All groups share one centre, and each spreads out both ways along 9 directions, with some noise.
In the rows, 128 means zero.
Some rows, each with its group after it:
[135 123 107 140  92  83 155 105 150 100 128 124  97]	z996
[158 117 158  89  82 154 178 137 132 131  65 154 145]	z996
[130 113 167 132 111  78 159  62 182  94  89 122 112]	z792
[154 125 129 115 126 123 187 121 179 134 116  93 121]	z792
[119 152 177 123  98 132 131 124 110 138 157  99 122]	z420
[138 131 127  85 126 127 162 118 170 134 121 144 125]	z996
[108 158 160 102 100 122 108 138 121 122 116 127 120]	z996
[119  98  67 116  69 103 163 171 101 171  41 127 105]	z996
[172  91 128 177 136  89 217 136 173  60 140 176 105]	z410
[114 158 124 142 115 121 127 147  89 109 147 117 114]	z420
[181 105 223 144 128  97 155 129 188  97 172 100 144]	z792
[120 158 132 115 137 177 106 126 111 105  99 169 140]	z420
[ 81  68 161 137 168 158 116  95 103 146  87 196 138]	z792
[134 141 185 125 135 132 130 173 137  84 108 129 130]	z420
[159 139 137 150 103 140 104 112 157 144 169 142 122]	z996
[124 114 123  92 117 141 176 140 126 166 128 153 121]	z996
[119 132 121 121 158 125  99 133 180 123  78 139 125]	z420
[ 73 108 153  72 148 111 131 106 112 162 101 154 128]	z410
[ 51 116 112 130 174 118 113 128  42 114 117 127 142]	z792
[212 119 133 115  63 134 145 124 149  73  91 204 156]	z792
[121 150 151 121 122 117  82 158 127 119 130 113 132]	z996
[174 114 149 116 141 143 139 153 154 118 132 170 157]	z410
[140 147 110 119  94 114  72 118 101 129 161 153 137]	z410
[238 125 166 117 109  99 156 128 187  95 229 163 163]	z410
[134 127 158 166 121 130  70 127 157 137 139 115 121]	z996
[131 107 205 140 102 156 123 115  98  89 130 218 136]	z420
[113  95  97 113 123  89 126  77  87 136 143 139 148]	z420
[129 121 128 131 134  83  94 112 142  98 128 130 132]	z420
[ 92 110  72 127 151 116  77 166  98 170 115 150 117]	z410
[111 114 131 149 115 141 105 124 122 149 108 139 108]	z410
[136 135 170 127 140 138 141 124 173 144 126  98 110]	z792
[158 113 251 152 130 160 146 115 136 117 184 111 151]	z996
[136  87 116 109 112  80 179  84  83 121 169 126 159]	z420
[ 91 145 139 112 121 102 127 106 155 150 109  93  87]	z792
[141 189 118 110 121 115 102 153 135  67  95  93 150]	z410
[121 192 175 112  98 134  72 137 106  98 142 113 138]	z792
[115 141 126 137 139  97 121 156 110  84 130 124 122]	z420
[146  88  99 148 137  70 142 125 150 116 137 129 129]	z410
[140 147 151  71 103 158 114  79 164 175 107 105 149]	z420
[120 122  97 167 118  91 106 128  87 103 155 125 128]	z996
[126 128 161 100  92  92 153  94 129  98  86 130 130]	z792
[151  55 149 141 166 146 178 147 130 149 140 168 155]	z792
[162 198 188 124  87 155  88 121 143  96 161 103 133]	z410
[207 134 151  79  71 112 174 120 127 117 199 152 180]	z410

New rows, each followed by its group:
[139  83 171 151 141 123 182 103 139 100  95 114 153]	z996
[131 116 125  70 128  93 108 127 125 150 111  99 180]	z410
[155 151  96 119 147 152 134 173 117 109 129 119 156]	z792
[160 112 150  84  75 109 148 126  95 116 117 126 179]	z420
[ 98 126 151 100 145 110 190  79 120  97 123 144 125]	z996
[106 134 132  91 119 131 135 133  99 142 120 166 127]	z410
[157 123 168  85  86 116 107 185 160 163  88 130 131]	z792
[146 135 116 163  89 104  74 149 133 130 135 110 108]	z996
[130 119 146 110  83  71 109 170 147 146  98  76 121]	z420
[139  79 108 107  67  85 166 157 104 177 103 122 120]	z420
[109 131 159 120 111 143 156 120 118 127  93 137 113]	z410
[110 105 118 133 123  88 151  95 132  77 108 180 112]	z410
[154 121 146 143  65  93  96 135 126 104 118 167 118]	z420
[139 195 111 127  77 109  97  99 109 108 174  86 121]	z420
[118 121 128 143 125 102 153 161  79 103 142 124 120]	z420
[125 161  94 104 126 103 107 155  94 108 152 162 125]	z410
[127 153 141 149 126 132  91 156 141 138 143  81 107]	z410
[184 202 129 124  51 206 144 151 159 151 113 134  95]	z420
[120 167 123 117 102 109 102 139  85 102 141  94 139]	z420
[140  94 139 117 138 136 130 168 122 154 126 142 148]	z792
[202 136 183 109  51  96 133 141 174 104 147 141 134]	z792
[131 138 108 104 137 146 138 175 121 141 105 114 140]	z792
[125  91  99 125 141 120 137  55 133 141 126 184 140]	z420
[136 123 163  64 128 106 137 110 143 115 138 157 158]	z410
[178  86 139  93 136  57 183 104 169  84 179 199 153]	z410
[ 39 150 120 114 137  77  41 116  95 113  84 110 109]	z792
[102 144 195  97 150 181 106 149 123 128  81 136 141]	z420
[111 175 151 124 125 155 107 147 125 104  90 128 115]	z410
[ 98  78 121 127 218  99 176  90 140 138 189 138 131]	z996
[108 178 120 158 150 188 122 149 137 131 125 145  71]	z420
[128 139 139 114  84  77 111  98 177 124 101 120  95]	z792
[139 124 116 126 145 155 158 198 153 111  73 140 110]	z420
[102  59 210  67 132  97 142 150 129 168  68 101 173]	z420
[111  88 180  77  88  92 117 180 146 195  79 131 114]	z792
[151 120 168 158 115 107 101 143 159 125 132  88 125]	z996
[127 128 115 101 133  99  65 106 124 108 129 198 150]	z410
[ 94 173 124  94  93  91 117 123  63  84 113 101 133]	z792
[180 113 197 133  99 134 124 113 185 125 138 173 128]	z792
[124 147 116 119 150 105 127 161 128  91 125 126 114]	z410
[128 183  99 123 108 181 156  89 100 121 152 152 115]	z792
[109 134 109 113 134  85  97 103 128  95  98 138 132]	z410
[143 109 133 125  74 101 103 143  68  96 110 177 158]	z420
[123 161 114 133  91 174 130 197  87 122  94 151 113]	z420
[150 116  87 120  93 116 103 116 131 111  95 199 127]	z792
[ 67 114 140 139 211 160 132 138 125 179 135  86 115]	z792
[144 172 132 145 103 114 135 142 143 102 154 100 107]	z420
[128 180 143 133 153 189 139 185 154 104 108 121  96]	z420
[135 139 140 121 108 134 104 142  97 106 131 160 141]	z792
[158 134  90 117 107 107 161 108 135  82 110 161 142]	z996
[142  89 119 153 155 159 178 141 186 158 103 182  89]	z420
[102 112  60  60 174 120 222  76 109 100  97 210 146]	z996
[125 103 169 105 161 150 171  99 153 112 108 154 152]	z996
[ 48 101 148 113 213 125 132 163 146 122  95 222  80]	z410
[150 202 174 108 135 170 134 149 168  92 126  96 123]	z420
